There are 8 hidden switches. A switch that is on adds its own fixed numbers to the row, and there is some noise. The rows also spread widely along 11 directions, which tell nothing about the answers.
In the rows, 128 means zero.
Known rows, each followed by its switches (1 for on, 0 for off):
[120 133 114 104 120 145 124 116 117 137 137 124 108 126 122 141 105 115
 180 128 129 128 142 126 131 128 118 131 113 135 139 113 135 118 119 123]  0 1 0 0 1 0 0 0
[179  92 114  98 105  74 124 120  93 164 130 104 130 173 168 135  83 136
 219 160 136 131 122 152 121 146  77 127 110 127 128 136 142 100 114 119]  0 0 0 1 1 0 1 1
[112  90  79 179 131 124 107 123  68 160  98 144 109 156 116 115  88 116
 172 152  80 100 125 128 116 133 133  82 115 114 158 146 109 119 104 120]  0 0 1 0 0 0 0 1
[160 109  84 132 109 109 129 163 115 153 132 127 118 116 106 120  93 132
 132 143 105 128 105 132 128 118 102 121 127 126 154 135 134 129 125 138]  0 1 0 0 0 1 0 1
[138 116  67 131 104 147 132 169 157 151 125 113 126  74  87 125 123 145
  63 140  99 108 109 136 133  78  99 118 130 120 186 122 143 158 160 176]  0 0 0 0 1 1 1 1
[137 114 120 106 128 139 127 166 149 132 157 133 118  95 106 130 105 146
  92 147  87 123 101 157 124 115 108 105 143 104 156 166 133 133 159 142]  1 0 0 0 0 1 0 1
[ 58 147 164  71 132 214 150  58 136 127 171  95 143 125 214 154 107 147
 195 123 143 105 143 172 138 104 106  94 123  81 170 149 113 125 153  94]  0 1 0 0 1 1 0 1
[ 58 132 110 160 123 177 127  88  47 139  84 116 105 179 168 122  97 100
 172 128 135 126 166 138 122 127 167 105 102 126 165 125 105 119  89 129]  1 1 1 0 0 0 0 0
[112 139 112 138 108 165 145 142 122 127 132 121 117 106 118 128 113 116
 102 143  98 125 108 127 141 126 124 109 116 132 162 111 136 146 145 141]  0 1 0 0 0 0 0 1
[133 116 139  95 103 107 140 163 123 134 128  99 105 135 140 165  85 100
 151 152 137 149 129 157 131 138 105 149  95 141 141  91 152 127 126 161]  1 1 1 1 1 0 1 1
[121 115 125 125 138 118 105 138 129 136 115 143 103 137  94 143 116 123
 132 132 112 118 140 120 120 139 136 129 111 117 121 138 115 109 119 168]  0 1 1 0 1 0 0 0
[143  91 162  22  86 132  71 116 117 122 167 145 127 159  86 162 121 120
 193 152 124 109 152 106 136 194 142  90  96 125 130 118 129  87 147 147]  0 1 1 0 0 0 0 0
[178 105 125 114 133  79 116 179 103 137 110 151  72 139  89 134  87 118
 154 143  85 167 137 126 135 150 142 139 117 107 120 145 108  84 113 155]  0 1 0 1 1 0 1 1
[139 137 106 134 119 132 133 132 130 137 123 112 123 125 128 126 116 131
 139 140 124 124 117 127 129 123  99 124 115 139 145 106 141 143 123 136]  0 1 1 0 0 0 0 1
[129 121 130 101 133 128 137 140 106 155 164 151 114 128 102 168  76 118
 124 130 144 134 100 140 115 123  83 152 118 130  91 151 149 117 112 196]  0 1 1 0 1 0 0 1
[102 130 144  97 126 157 135 125 150 125 148 115 116 118 134 151 119 132
 121 138 125 122 133 146 129 121 126 130 117 118 144 139 132 130 146 151]  1 1 0 0 1 0 1 0
[122 128 140 133 134 111 136 114 139 140 115 110 128 155 150 136 121 146
 125 134 133 113 122 140 123 132 110 139 109 120 122 144 125 117 126 150]  0 1 0 0 1 0 0 1
[130 108 142  88 111 100 115 116 174 138 109  84 146 163 152 130 142 155
 159 133 142 101 155 148 129 141 108 123  97 125 151  98 140 116 147 142]  0 0 0 1 1 1 0 1
[122 120 173  64 115 124 144 136 130 136 166 123 116 146 128 171  81 101
 175 136 150 140 120 147 135 161  96 147  86 151 100  97 162 108 123 154]  0 1 0 1 1 1 0 1
[ 85  96 137  97  94 125 116 127 140 142 129 104 126 155 109 162 106 101
 166 130 142  91 152 131 140 146 132 128  74 146 159  68 143 119 129 153]  0 1 0 0 1 1 0 1
[ 40 137 248 108 147 181 137  61 208  92 142 132 157 190 113 167 190 116
  84 151 143  65 120  99 123 222 136 103  38 187  60  66 170 136 153 200]  0 0 1 1 0 0 1 0
[ 99 148 145  79  85 154 168 140 134 133 152  71 145 111 179 166 102  94
 139 131 197 132 118 153 146 114  79 167 100 158 152  55 166 153 141 147]  0 1 0 0 1 1 0 0
[113  97 108 128 120 123 110 135 148 141 128 119 130 121 117 135 120 132
 138 143  96  90 127 139 122 121 120 107 123 110 162 135 127 129 150 132]  0 0 0 0 1 0 0 0
[146 111 140 114 108  89 129 176 148 122 129 102 120 129 139 133 109 124
 125 155 116 130 113 147 130 147 118 135 114 129 149 121 132 129 144 124]  1 1 0 0 0 1 0 0

New rows, each followed by its switches (1 for on, 0 for off):
[130 122 131  89 109 143 113 149 129 119 114 111 123 123 138 125 128 135
 134 129 120 143 156 135 137 125 149 111 136  93 169 117 111 118 147 149]  0 1 1 1 0 0 0 0
[113 137 152 105 119 132 141 139 146 124 122  84 156 127 192 132 135 139
 111 137 167 123 123 154 130 119 100 135 131 108 151 116 121 147 153 144]  0 0 1 0 0 1 0 0
[110 117 135 125 130 149 159 178 105 141 163 146 114  87 120 157  75 110
  67 156  97 131  67 159 129 116  91 120 132 107 129 172 134 135 151 170]  0 0 0 0 1 1 0 1
[112 121 118 118  80 150 140 143  57 140 105 108 108 148 154 146  84  95
 124 165 115 140 118 149 132 146 115 105  91 146 167 118 145 126 125 164]  1 1 1 1 1 0 0 1
[159  76 110  57  47 109 105 140 144 156 141  81 167 135 127 153 120 135
 150 172 131  83 114 142 131 148  62  91  91 148 181  81 175 139 169 161]  0 0 1 1 1 1 0 1
[126  92 116 109 117  84 118 165 130 147 133 115  95 141 102 156  72 106
 182 134 123 126 143 152 126 131 118 147  99 135 146 109 139 112 112 133]  1 1 0 0 1 1 0 1
[148 129 141  85 131 116 125 144 122 135 137 125 127 122 153 136 117 150
 114 129 145 142 123 151 125 117 108 144 152  89 124 177 113 109 145 159]  0 0 0 0 1 0 0 0
[147  90 128  96 108  98 115 184 113 135 131 116 127 126 149 137  94 133
 116 152 115 144 120 170 117 122 117 119 150  85 156 161 122 120 149 158]  1 0 1 1 0 0 0 0
[102 142 130  97 129 150 131 168 166 117 112 114  92 100 100 139 122 122
  98 102 127 157 170 148 136  99 159 153 129 113 159  97 134 124 141 176]  1 1 0 1 1 0 0 0
[144 114  91 166 139  93 133 166 108 147 107 119  96 133 132 114  88 115
 156 146 117 145 126 148 118 117 120 142 125 133 143 129 123 129 101 117]  1 0 0 0 0 1 1 0
[104 154 152  98 127 192 133  86 166 118 149 120 137 130 125 140 157 136
 132 144 135 101 125 108 129 149 110 104  90 157 124  94 149 144 142 149]  0 1 1 0 0 1 1 0
[ 80  81 153  78  95 133 135 199 105 119 155 112 103 106 136 169  52  61
 195 141 108 147 140 173 159 134 153 111 117  92 192  71 119 119 152 104]  0 0 0 1 0 1 0 1
[176 128 169  64 116 117 100 139 126 115 139 148 113 148  96 137 137 137
 124 161 109 132 119 105 135 199 120 106  99 136 106 142 126  97 141 157]  0 1 1 0 0 1 0 1
[139 157 144 113 136 132 134 121 137 128  77 118 119 163 142 107 158 179
  34 114 139 148 147 135 120 128 139 145 124 112 119 175 123 104 131 217]  1 1 0 1 1 0 0 1
[ 99 120 139 126 125 120 132 133 126 141  79 104 116 180 135 141 128 123
  96 123 166 133 162 138 118 131 141 157  87 144 122 106 131 115 104 217]  1 1 1 1 1 1 1 0
[188 117 106 112 115  96 119 169 116 154 132 147 111 122  73 138 108 136
  78 157 110 130  87 116 118 142  78 135 111 147 104 157 149 119 123 201]  0 1 1 0 1 1 0 1
[110  99 149 123 108  75 118 128 161 133  87  64 138 180 179 135 131 147
 146 139 139  95 159 160 127 141 132 134  94 113 172 119 111 117 140 128]  1 1 0 0 1 1 0 1
[163 156 112  75  77 172 132 133  92 120 112 103 115 121 145 107 132 119
 150 147 121 161 139 113 152 151 126 103 108 148 175  85 141 123 139 122]  0 1 0 1 0 1 0 0
[ 98  79 110 157 122 110 115 124 191 147 116 106 159 152 112 132 135 150
 124 129 108  70 131 134 106 118 119 110 104 120 146 104 144 143 140 167]  0 1 1 1 0 0 0 0
[131 139 121 126 141 110 123 195 139 111 100 123  57  88  99 133  98  97
 154 129  77 163 156 135 152 121 161 139 122 103 173 101  95 115 132 102]  0 1 0 0 1 1 0 1
[124 102 112 121 101 111 141 167  69 152 132 119 109 127 144 154  60 100
 141 145 123 143 109 156 134 116 115 138 125 103 153 144 119 116 124 147]  0 1 0 0 1 0 0 1
[134 170 121  83  88 210 163 124 116 119 139  89 137  94 189 110 131 145
  98 149 125 151 111 152 140 112  96  96 131 129 184 128 153 153 162 129]  1 1 0 1 0 1 0 0
[189 117 123 120 107  87 121 123 132 148 135 123 143 154 129 124 131 169
  88 176 104 101  75 127 102 163  67 118 107 152 102 193 156 120 140 163]  1 1 0 0 1 0 0 0
[ 97 123 141 132 123 138 147 165 118 136 137 132 112 119 117 164  90 114
  49 148 119 124  92 151 119 126 106 138 114 130 123 153 142 136 136 206]  1 1 1 0 1 0 0 1
[190 132 198  77 129  90 112 160 132 106 132 165 114 154  95 130 149 158
  43 157 101 146  96 103 132 205 138 125 119 113  74 194 110  83 152 197]  0 1 0 0 0 0 0 1
[ 84 117 166 151 133 139 155 164 118 118 116 118 116 122 162 155  97 109
  76 161  81 127  95 159 132 135 125 110 115  94 144 154 108 130 156 163]  0 1 1 1 1 0 0 1
[183 145 143 125 150  91 132 146 210 119 138 116 112 106 112 134 134 142
 150 157  91 125 100 126 116 153  64 139 105 159  93 107 164 138 137 120]  0 1 1 1 1 0 0 0
[113 143 119 146 137 129 115 135 133 118  58 103 103 147 147 100 148 124
 153 116 128 145 184 127 134 127 166 127 120 118 163  76 107 124 118 126]  0 0 1 1 0 0 0 0
[115 132 112 119 112 138 116 127 120 137 102 105 121 147 125 124 126 115
 142 136 153 118 149 129 121 138 119 125  98 164 150  83 150 138 114 147]  1 0 1 0 0 1 0 0
[134  95  50 169 110  92 147 166 143 174 115  84 129 123 132 114  78 128
 155 129 125 120 118 171 112  76  80 140 121 149 175  83 173 161 111 126]  1 0 0 1 0 1 0 1
[152 143  99 137 133 141 138 152 123 141 128 139 112 108 104 112 116 135
  96 131 115 145 108 118 124 116 113 133 131 134 125 141 132 130 121 155]  0 1 0 0 0 1 0 0
[132 147 116 156 143 133 140 145 110 128  87 110  90 122 163 115 106 112
 170 146  90 151 134 138 130 128 116 118 112 122 152 119 112 125 115 100]  0 1 1 1 1 1 0 0
[127 105 150  99  98 108  91 123  98 124  91 108 111 180 150 138 127 119
 165 167 111 108 155 130 129 186 145  96  82 130 158 136 105  97 131 127]  1 1 1 0 1 1 0 0
[172 164 133  35  80 176 141 135 103 117 166  91 125  80 190 135 110 155
 125 166 116 159 102 164 148 121  79 100 149  99 187 175 133 129 181 113]  1 1 0 0 1 0 0 1
[113  90  90 172 143 104 109 130  96 167  83 157 102 189  71 109 104 117
 144 107 116 124 161 110 109 136 167 133  96 139 111 122 123  93  73 185]  0 1 0 1 0 1 0 0
[138  81 114  93  77 105 121 160 119 148 122  96 153 150 147 130 109 135
 129 137 136 121 134 145 130 125 127 120 120 106 172 117 127 119 145 164]  0 1 0 1 0 1 0 0
[110 142 135 109 118 154 123 136 119 119 108 109 129 122 151 126 139 126
 112 131 145 133 145 134 133 125 137 121 132 110 160 113 116 135 144 151]  0 0 1 0 0 0 0 0
[132 103 120  93 114 120 101 101 102 159 119 141 129 179  98 139 128 134
 137 129 162 110 149 112 119 150 128 137  99 143 108 132 136  97 110 197]  0 0 0 0 1 0 1 0
[132 135 149 143 157 109 142 165 121 130 127 144  86 127 115 148  86 114
  98 154 100 142  95 145 115 147 100 142 105 138  94 166 130 118 114 163]  1 1 1 0 1 1 0 1
[123 119 129  86  98 168 133 107 161 141 181 108 174 114 142 147 129 151
 121 159 131  82  83 136 119 127  65  95 113 135 142 132 162 156 164 150]  0 1 1 0 0 1 0 0
[218  95 152  77  85  71 106 168  94 130 161 137 136 142 130 143 104 131
 136 206  90 128  62 118 123 206  75  98 115 130 107 176 133 106 152 134]  0 1 1 0 0 0 0 0
[117 122 111 143  91 100 148 122 182 155 110  61 176 146 150 146 141 147
  84 138 180  76 105 139 118 110  57 161  87 168 139  71 178 170 139 192]  0 1 1 0 1 0 0 1
[123 105 136 133 118  98 132 173 110 137  95 108 122 157 153 129 104 124
  98 146 128 139 126 162 120 136 123 128 116 117 143 132 125 124 127 170]  1 0 1 1 0 1 0 1
[ 37 132 141  92 102 210 133 133 115 116 127 100 122 102 157 163 112 110
  86 124 134 117 154 164 141  92 160 108 127  87 203 124 110 141 164 173]  1 1 1 0 1 0 0 0
[161 143 102   4  62 185 107 155  72 127 129  89 112  83 167 134 113 141
 137 148 146 169 163 162 158  97 118  96 154  80 234 142 108 119 174 147]  1 0 1 0 1 1 1 1
[126  99 125 105 101 107 134 133  83 157 124 100 140 158 178 152  81 108
 177 147 162 130 121 159 119 132  85 136 113 128 133 116 145 119 118 151]  0 0 1 1 1 0 0 0
[134 115  95 180 155 124 141 165 180 136 148 132 114  74 106 116 105 142
 119 160  41 100  74 148 120 107  88  92 139 111 156 151 132 158 154  90]  0 0 0 0 0 1 0 1
[177 105 118  90 125  92 126 162 111 151 137 134 113 147 121 130  88 134
 166 127 145 170 135 137 125 129 120 156 130 115 111 136 127  97 107 163]  0 1 0 1 0 1 1 0
[139 131 146 123 168 111 124 178 188 120 129 147 112 103  88 130 135 161
  56 120 100 135 119 134 124 115 133 139 144  85 115 165 104 123 146 184]  0 1 1 0 0 1 0 1
[140 103  93  97 104 122 104 163 111 152 136 140 120 119  70 143 103 110
 125 121 150 130 136 123 121 117 121 142 128 137 134  96 148 127 119 190]  0 0 1 0 0 0 0 0
[107 138 119 103 123 185 153 134 109 135 149 124  98  99 135 143  81 107
 168 134  99 146 124 152 140 112 110 108 114 121 160 115 140 126 133 121]  0 1 0 1 1 1 0 1
[ 78 150 132 145 138 157 160 178 181 110 118  94 105  85 128 145 119 104
  87 123 139 143 137 150 137  90 138 159 116 136 163  65 134 171 138 155]  1 1 1 0 0 1 1 0
[111 182 181  73 139 212 148 156 144  91 170 159 107  67  93 151 136 118
  30 139 115 153  94 122 146 142 121 114 135 122 111 131 142 141 172 193]  0 0 1 0 0 0 0 1
[ 83 117 136 157 139 136 151 148 129 139 135 134 120 135 116 146  95 100
 111 128 130 118 110 132 124 128 131 142 105 138 116 111 134 134 114 162]  0 1 0 0 0 1 0 0
[160 117 126  92 107 136 120 137  75 146 120 142 111 147 126 134 101 133
 121 159  98 138 112 131 125 152 104  97 109 119 131 171 124  99 129 175]  0 1 1 1 1 1 0 1
[142 118 126 129  88  87 141 153  82 139  96  81 123 150 189 140 100  92
 167 168 154 137 118 142 141 151 105 150  99 146 154  91 126 130 125 117]  0 0 0 0 1 0 1 0
[174  97 118 136 120  49 114 212 121 131  91 123  92 133 102 126  97 105
 144 148 102 159 130 135 131 151 131 144 122 122 135  93 125 116 120 142]  0 0 1 1 0 0 0 1
[148 117 134 101 104 102 125 152 130 139 111  98 142 133 152 137 129 143
  90 154 143 115 113 146 128 130  86 129 117 117 146 137 129 130 152 172]  0 0 1 0 1 1 0 1
